The first 8 rows are patterns. Each new row is the sum of 2 different patterns, raised or lowered, with some noise. Before adding, each is slid sideways (what falls off one end comes back at the other) and multiplied by a number that may be negative. Names go in the order of the patterns.
In the rows, zero is written as 128.
Some rows, each with the names of its patterns after it:
[138 119 120 121 156 131 120 123 110 108 127 130  77 128 123 122 152 117
 144 170 100 150 124 145 127 127 155 119 128 121 115 135 125  86 124 114
  99 135 131 139 114  68 137] => nugu
[132 123 181 137 125 109  75 108 126 151 163 133 105 103 111 110 143  92
 157 128  97 125 129 123 124 174 128 122 118 130 125 121 117 124 136 128
 121 136 104 130 110 121 136] => gero
[133 151  98 109 115 118 143 125 124 140 145 117 169 165 105 101 111 119
 130 129 128 183 134 126 126 130 144 129 154 126 134 160 122 146 136 128
 143 140 149 133 101 155 100] => Rosuv
[140 173 133 137 124 149 130 127  68 115 133 126 103  68  68  68  98 131
 118 124 128 158 116 162 128  92  95 126 102 136 107  71 130 126 128 138
 146 139 137 117 133 130 127] => zap
[134 134 132 160 131 153 144 142 121 105 119 131 157  96 122 125 128 130
 120 123 153 123 152 128 131 143 134 133 121 137 137 115 115 123 139 112
 158 122 118 122 115 125 128] => Big
[141 182 124 135 146 135 108 131 103 133 149 129 121 110  68 131 161 126
 127  96 162 156 135 115 127 116 133 144 101 121 151  96 145 125 114 156
 129 156 120 123 136  84 129] => kopof
[166 118 153 115 129 132 127 125 147 133 107 107 135 139 121 136 150 124
 188 131 158 127 135 153 150 146 111 122 120 130 158 123  98 132  89 115
 138 119 127 131 129 127 145] => famos
[148 137 171 143 135 129  88 122 121 142 134 127 123 150  72 133 139 128
 147 141 101 110 113 125 115 128 124 124 143 113  83 112 133 138 135 135
 124 161 130  68 118 122 157] => Gikov

New rows, each followed by the names of its patterns:
[118  93 141 137 111 142 124 139 136 111 131 130 139 133 157 146 150 134
 138 148 105  98 133 141 142 119  92  88  87 108 107 123 107 120 141 133
 178 142 107  84 159 122 141] => zap Big
[138 126 171 152 131 153 124 146 127 146 148 156 175 161 138 111 159 145
 138 136 167 150 156 136 128 153 141 178 184 140 119 140 146 168 124 129
 144 173 149 170 154 144 161] => Big kopof
[113 117 126 105 138 123 114 114 120 109 122 116 122 129 142 119 168 137
 130 109  76 104 122 153 121 120 108 107 114 108 126 117 136 137 105 122
 133 123 125 144 127 125 108] => gero Big
[154 169 174 119 160 177 174 151 172 193 204 155 165 122 142 178 180 172
 158 120 153 215 138 159 157 194 185 171 154 131 152 170 182 137 157 186
 142 181 153 146 191 157 203] => gero kopof
[167 156 121 163 112 154 195 188 155 172 121 175 219 149 158 139 158 150
 146 141 165 146 152 162 134 106 161 132 164 133 147 168 210 177 143 154
 180 193 211 216 205 149 165] => zap kopof
[110 117 136 152 153 140 152 200 158 130 144 152 196 200 191 164 135 125
 149 160 117 152 100 158 185 176 137 166 130 161 195 130 144 152 121 136
 132 128 164 139 153 142 129] => zap kopof
[ 90  95  94 111  88  86  87  93  80  95  98  51  68  91  87 118  75 109
 130 120 121  90 111 111 139 159 132 116  90  98 106  96  45 103  61  76
 129 122 106 107  48 119 145] => nugu zap
[ 77 102 109  84  87  65  75  73  87 105 112  73 111 131  96 139 113  69
  79  95  91 105  95  69 104 114  98  87 109 117 118 103 114 104 123 119
 100 105 110 123 131 113 131] => zap Gikov
[113 118 177 119 139 167 163  98 156 142 161 173 143 148 150 138 120 134
 140 139 157 138 155 138 103 132 138  91 117 141 156 224 167 137 117 126
 173 199 200 172 152 133 174] => gero zap
[158 186 157 203 157 184 120 158 179 188 207 155 152 135 138 178 167 146
 170 136 136 188 131 154 178 160 156 171 192 119 175 148 164 159 158 158
 179 162 132 140 167 161 167] => gero famos
[115 160 123 109  94  73  96  85 122 134 113  90  83  99  87 121  81 115
 113  81 101 110 100 101 133 108 119  92 122 106  94 114 115 120 112  99
 116  95 106  89 109  96  93] => gero Rosuv
[115 122 113 122 103 118 137  76 145 124 111 101 128  97  98 104 128 110
 134 111 102 129 110  99 141 121 105 125 126 134 123 104  73 119 115 145
 132 118 162 131 112 135  81] => kopof Gikov
[107 108 105 103 105 109  86  88 132  95 113  95  96 101  90  89 101 116
 134 105 102 104  99  96 110  68 121  88 102 104  86  88 107 122 116 113
 108  91 110 121  97 130 130] => famos Gikov
[143 118 104 148 109 126 108 122  98 102 110 111 118 139 141 136 154 104
 163 152 123 124 116 142 173  97 120 112 131 128  94 117 126 134 132 133
 134 133 168 118 141 102 112] => nugu Big
[ 67  88 105 121 106 135 137 100  88  22  89  84  97  98 105  87 132  35
  85 104  97 125 146  65  57  80  92 102  73  74  86 118  79  56  78  88
 121 106  86 110 117  97  45] => kopof Gikov
[132  86 106 109 111 122 105 105 127 103 114  87 108 108 101 116 109 109
 123  83 114 132 111 123 128  94 103  98 114 131 105 104 110 119 107  77
 100 116 115 119 121 108 121] => nugu Gikov
[119 130 126 151  97  73 123 128 124 143 147 138 154 114 100 123 135 153
 177 142 139 160 154  86 122  82 149 157 140 151  98  91  86  77 132 122
 144 138 158 121 180  88 111] => zap Gikov
[170 161 162 130 156 139 157 136 142 144 138 170 151 156 162 139 167 153
 169 124 160 181 165 166 156 148 144 151 154 102 156 131 137 158 157 188
 189 139 142 185 172 163 159] => nugu Big
[ 97  96 104  99 116  32  88  92  88 125  96  45  75  51  75  87  83  84
  86  97  77  63 101  84 111  84  93  85 109  87  54  83  70  98 106 102
 116 104 110  86  96  87 104] => famos Gikov
[182 136 162 205 166 165 122 165 150 142 151 147 157 155 143 133 168 189
 184 205 132 168 171 167 186 134 148 159 145 167 149 161 144 167 163 140
 192 140 156 183 153 165 128] => Big kopof
[117 142  63 132 113 113 153 118 144 124  80 129  85 119 143 183  99 116
 127 124  92 120  92 120 149 109  87  92  61 129 155 122 116 105 154 111
 118 103 136 119 129 157 101] => kopof Gikov
[103 141 136 114 127 154 106 150 122 120 170 143 157 120 133 137  82 137
 115 183 116 142 149 129 107 127 118 141 159 135 111 120  95 135 183 137
 130 111 164 157 139 124 124] => kopof famos
[ 94  97  64 100 119  85 127 106  64  95  93  96 108  97  77  45  88  66
 109  98  94  95  88  86  76 109 121  87  79  99  87  54  94  36  92  60
  92  89  73  74  71 107  98] => gero famos
[157 129 121 155 135 163 159 143 141 138 148 135 127 143 132 142 144 116
 124 128 129 171 137 134 144 153 129 165 161 121 124 128 131 145 131 140
 172 142 142 140 141 173 144] => gero Rosuv
[ 97  97 134 124 115 107 116 112 138 109 127 124  92  90 124  93 112 100
  96  79 100  94 122 112 113 105 113 119 104 134 143  99  99 109 111 127
 106  56 110  89 114  88  88] => nugu famos
[157 137 154 139 162 150 152 168 140 141 137 136 147 148 170 185 127 173
 147 132 190 160 181 167 133 158 161 145 141 186 123 124 174 182 172 161
 151 154 160 112 150 163 152] => gero Rosuv
[ 78 102  78  91 119 111  78 108  86  94 126  97 103  91  65  93  98  89
  99  92 112 101  88  74  85  85  96  91  71  98 121 101 106  94 118 148
 110 136 108 104 102  98 110] => nugu zap
[ 87 121  98  55 146 128 126  88 101 102  76 120  79 112 171 112 114 119
  94 111  95  87  98  95 157 168 107  85 112 116 118  64 154 110 101 124
 111  96 130 173 122 117 121] => nugu Gikov
[154  85 151 157 150 176 139 147 102 157 142 115 155 148 147 167 138 131
 137 154 188 160 177 132 134 183 189 148 147 135 165 156 150 136 154 132
 124 162 194 160 164 158 137] => Rosuv kopof
[114 145  96 164 114  89  93 106 100 122 110  91 125 145 121 144 144 134
 117  90 114 122 142 100 138 120 122 118 124 115 137  79 132 122 120 114
  89  86  78 110 127 101 105] => zap Big
[ 80 150 124 117 122  99 110 114 118  97 109 139  84  95 125  71 128 123
 100  85  91 105  86 104 112 152 118 101 151 138  71  85  73 100 124 107
 100 137  66 105 127 107 117] => Rosuv kopof
[116 116 102 141 136 126 112 111 101 124 140 176 149 124 131 126 122  86
 122 115  97 133  95 136 108 126 122 105 117 110 138 143 110 109 116 117
 129 108  99 120  85 149 134] => Rosuv famos
[117 127 117 108 136 101  94 163 148 146 131 123 133 132  89 113 123 120
 122 122 122  92 126 103  95 133 105 119 125 113 114 113 135 140 112 140
 120 109 145 136 143 130 104] => Rosuv famos
[123 124 135 131 119 117 128 133  93 163 101 116 128  96 110 115 122 136
 124 145 131 152 130 156 133  91  99 115 142  94 116 120 148 126 115 118
 146 127 144 136 125 137 144] => Rosuv Big
[ 88  54 104 121 105 133 117 101 113 104 124 148 105  95 144 112 136  84
 105 104 115  65 106 110  98 106  70  48  82  77 112 107  87 106 112 104
 137 104 109  83  99  54 118] => zap kopof
[128 143 147 123 166 130 144 170 212 145 168 140 138 198 128 108 165 115
 131 119 136 150 114 150 142 139 117 133 137 181 130 153 168 185 150 128
 156 216 183 183 198 173 147] => nugu zap
[129 117 138  99 106 139 106 128 134 102 103 105 110 103 114  99 111 117
 117 159 145 101  82 132 115 120 118 116 153 125  99 121 103 126 114 122
 110 118 141 108 122 130 126] => Rosuv Big
[149 106 108 113  96 127 139 126 119  89 114 112 128 129 101 116 136 117
 100 113  91 121 115  72 110 160 118 116 108  96 101  73 102 106 109 141
 115 123 102 103 119 106  97] => gero Gikov
[112 141 131 130 150 133 134 135 152 139 109 113 134 145  94 126  89 127
 110 125 120 131 112 134 138 133 142 130 112 127 154 130 141 128 116 143
 118 147 124 124 114  95 131] => Big famos
[121  73 103 101  73  70  77  85 118 110 102 109  99 111 138 134  80  75
  89  97  89 104  89 150 103  91  96 100 120  96 121 107 116 131  90 126
  92 105 118 115 127 105  77] => Rosuv Big
[117  97  94  74  49 122 137  96  91  66 124 126  88  85 124  91 105 100
  64  85  99  60 112  92 101 128 102 115  89  95 109  46 125 106 146  93
  96 110 117  88 106  76 108] => kopof Gikov
[124 115 167 159 152 149  89  87 115 144 162 143 144 128 176  98 160 184
 117 110 122 128  91 130 137 177 132 133 136 142 146 124 149 136 129 174
 125 160 142 122 138 145 102] => gero Rosuv
[116 128 167 167 154 129 105 127 108 129  85 115  81 104 138 139 116 137
 109 147 162 124 120 120 100  86  96 107 138  90 106 110 101  76 102 102
 128  91 123 113 164 130 111] => zap Big
[120 102 119 142 144 109 110 129 103  91 119  62 109 103 119 107  92  92
  99 136 127 128 116 102 123 159 120 162 127 100 123 120 128 103 116 100
  81 128  92 129 128 113 129] => Big famos
[125 127 125 122 141  77 133 145 229 140 136 153 159 161 181 156 160 153
 143 132 116  55 144 140 131 158 128 166 178 134 139 175 122 139 149  99
 111 146  97 158 126 118 159] => zap kopof
[110 139 170 139 139 120 137 164 132 135 153 136 133 120 149 158 129 112
 137 147 142 109 172 147 134 135 107 120 134 191 163 145 120  98 131 108
 115 128 140 138  98 135 135] => nugu gero
[143 163 131 143 157 121 143 128 135 113 153 172 162 143 122 180 155 152
 143 146 157 150 137 154 136 150 142 131 145 117 149 141 145 183 168 151
 125 146 117 164 168 161 170] => gero Big
[ 93 149 127 103 134 135 131 125 135 138 133 123 132 129 140 129 128 136
 126 120 139 119 115 121 128 135 144 124 170 156 120 131  99 127 132 145
 165 130 118 116 118 123 139] => nugu gero
[119 126 162 131 131 128 116 119 122 117 125 126 110 112 126 114 128 125
 126 115 124 106 150 131 125 126 132 152 143 151 136 111 132 122 122 113
 125 106 117 139 149 116 143] => Rosuv zap
[160 171 176 184 148 141 178 171 195 183 159 168 176 149 152 175 113 136
 214 197 174 164 153 156 166  83 154 208 171 165 124 145 132 131 146 128
 168 173 158 166 137 145 142] => Rosuv Gikov
[106 103 104  75  69  95 102 108  88 100 111 117 111 106 103 126 148 132
 134 114  96 103 107 100  80 117  71  82 120 125 107 124 100 113 152  99
  76  97  92 102 105 100 128] => zap Gikov
[ 71  88 128 137 163 112  85 108 108  99  83  90 105 119 101 114  92  99
 125  95  98 124  94 112 112  79  98  85 129  99 121 138  94 117  81 118
 109  86 107 125 103 118 110] => Rosuv kopof
[125 106 129 123 121 168 125 133 121 125 129 151 100 152 154 134 128 130
 141 131 151 141  89 127 117 138 130 112 120 130 152 140 145 120 114 131
 157 141 169 146 161 150 137] => gero famos
[141 155 163 179 168 192 177 183 194 148 158 155 167 136 173 161 158 162
 163 162 153 157 159 155 164 152 164 163 201 169 165 167 179 211 195 207
 177 160 174 171 164 170 177] => gero zap
[ 58 112  95  80 112 103  98  91 127  99  98  83 124  93  90  91  91  98
 109 103 111  84 105  87  98 106  96 100 151 111  95  84  61  85  98 100
 121 127  90  85  77  81 107] => gero Gikov
[157 144 162 181 172 161 173 143 140 140 162 207 146 145 178 161 173 136
 159 156 145 165 170 169 131 194 151 156 159 125 159 148 113 189 134 157
 145 156 157 124 167 157 153] => nugu Big
[159 152 147 148 148 120 159 168 158 157 150 141 149 146 128 166 193 153
 150 118 123 133 109 137 137 142 179 145 134 132 136 147 142 129 190 164
 141 144 134 146 189 183 180] => zap Gikov
[126 130 134 122 153 138 137 149 140 139 129 134 137 144 130 161 141 124
 142 122 133 152 147 145 165 149 138 131 116 126 143 169 161 139 124 125
 129 133 132 122 176 145 130] => gero Gikov
[ 85  90  77  47  80  86 109 116  93  69  55  75  65  97  52 118  99  68
  87  77  99  89 129  92  82  82  91  77  85  69  90  95  82  80  94  73
  89  71  89 101  95  80 141] => gero Big
[110 136 122 111 128 121 117 117 132 105  65 125  95 139 123 121 134 127
 106 115 122 134 113 114 127 109  97 132  48 117  97 120 119 103  90  99
 130 123 120 117  92 125 149] => famos Gikov
[143 167 178 206 183 164 147 153 161 194 187 179 188 159 199 141 170 194
 159 158 169 176 121 179 169 169 162 159 172 176 170 161 168 187 161 197
 172 186 170 147 159 173 141] => gero Big
[182 211 134 181 178 174 169 141 168 174 148 181 161 166 160 194 160 166
 175 138 165 162 140 191 138 181 126 170 172 147 182 166 171 170 153 164
 172 166 155 174 148 167 172] => nugu Big
[157 142 148 157 150 119 155 184 166 138 159 163 228 174 171 162 190 236
 216 230 193 156 180 173 172 134 155 143 146 201 205 146 175 145 176 225
 157 161 168 161 139 174 176] => Rosuv zap
[115  68 106 103 102 163 113 123  93  82 108 138 119 123 145 116 138  79
 118 135 101 113  76 112  54 115 116 106  99 101 132 126 122 104  91 122
 128 130 138 135 112 113 111] => gero famos
[141 117 156 109 141 158 141 138 135 139 142 166 166 133 161 131 143 142
 140 148 156 156 124 125 153 155 136 145 162 142 190 140 165 143 141 175
 160 154 123 130 135 143 172] => Big famos
[141 131 127  94  88 107 130 139 113  79 130  93 105 116 105 110 117 120
 105 125 155  94 141 101 111 129 113 122 130 117 100  81 119 128 128 120
 133 119 166 110 139 102 120] => kopof famos
[179 165 121 109 145 142 168 145 120 154 174 156 130 164 161 181 159 164
 184 162 170 188 140 161 152 179 162 156 112 157 131 160 146 113 125 121
 122 148 142 153 152 180 149] => zap Gikov
[163 195 171 166 165 182 154 165 150 164 168 180 168 182 164 147 155 174
 165 184 169 174 164 196 163 196 174 177 184 186 177 158 167 154 173 202
 167 143 166 138 153 173 147] => famos Gikov
[111  94  67 110  19  97  80 101 100  79  76  76 100  96  72  89  47  82
 102  95 141 113  83  74 122  97  96  94  78  72 106  53 108  73  89  92
  80  76  86 117 102  81  97] => Big famos
[132 152 129 123 135 141 124 126 145 134 116 132 132 118 138 138 138 144
 125 129 140 140 127 103 134 111 109 125 108 150 124 130 108 145 128 126
 144 135 144 137 101 139 131] => Big famos
[134 121 149 139 143 107 153 157 108  84 145 115 118 126 115 164 147 135
 131 129 148 125 150 124 121 160 149 149 128 120 132 130 144 107 101 186
 108 133 123  86 103  84 107] => Rosuv Gikov
[137 156 156 144 168 144 119 186 114 162 148 158 162 143 147 147 154 162
 145 157 188 158 172 172 132 147 151 172 202 152 146 178 162 133 128 152
 174 168 173 193 161 157 193] => nugu Gikov
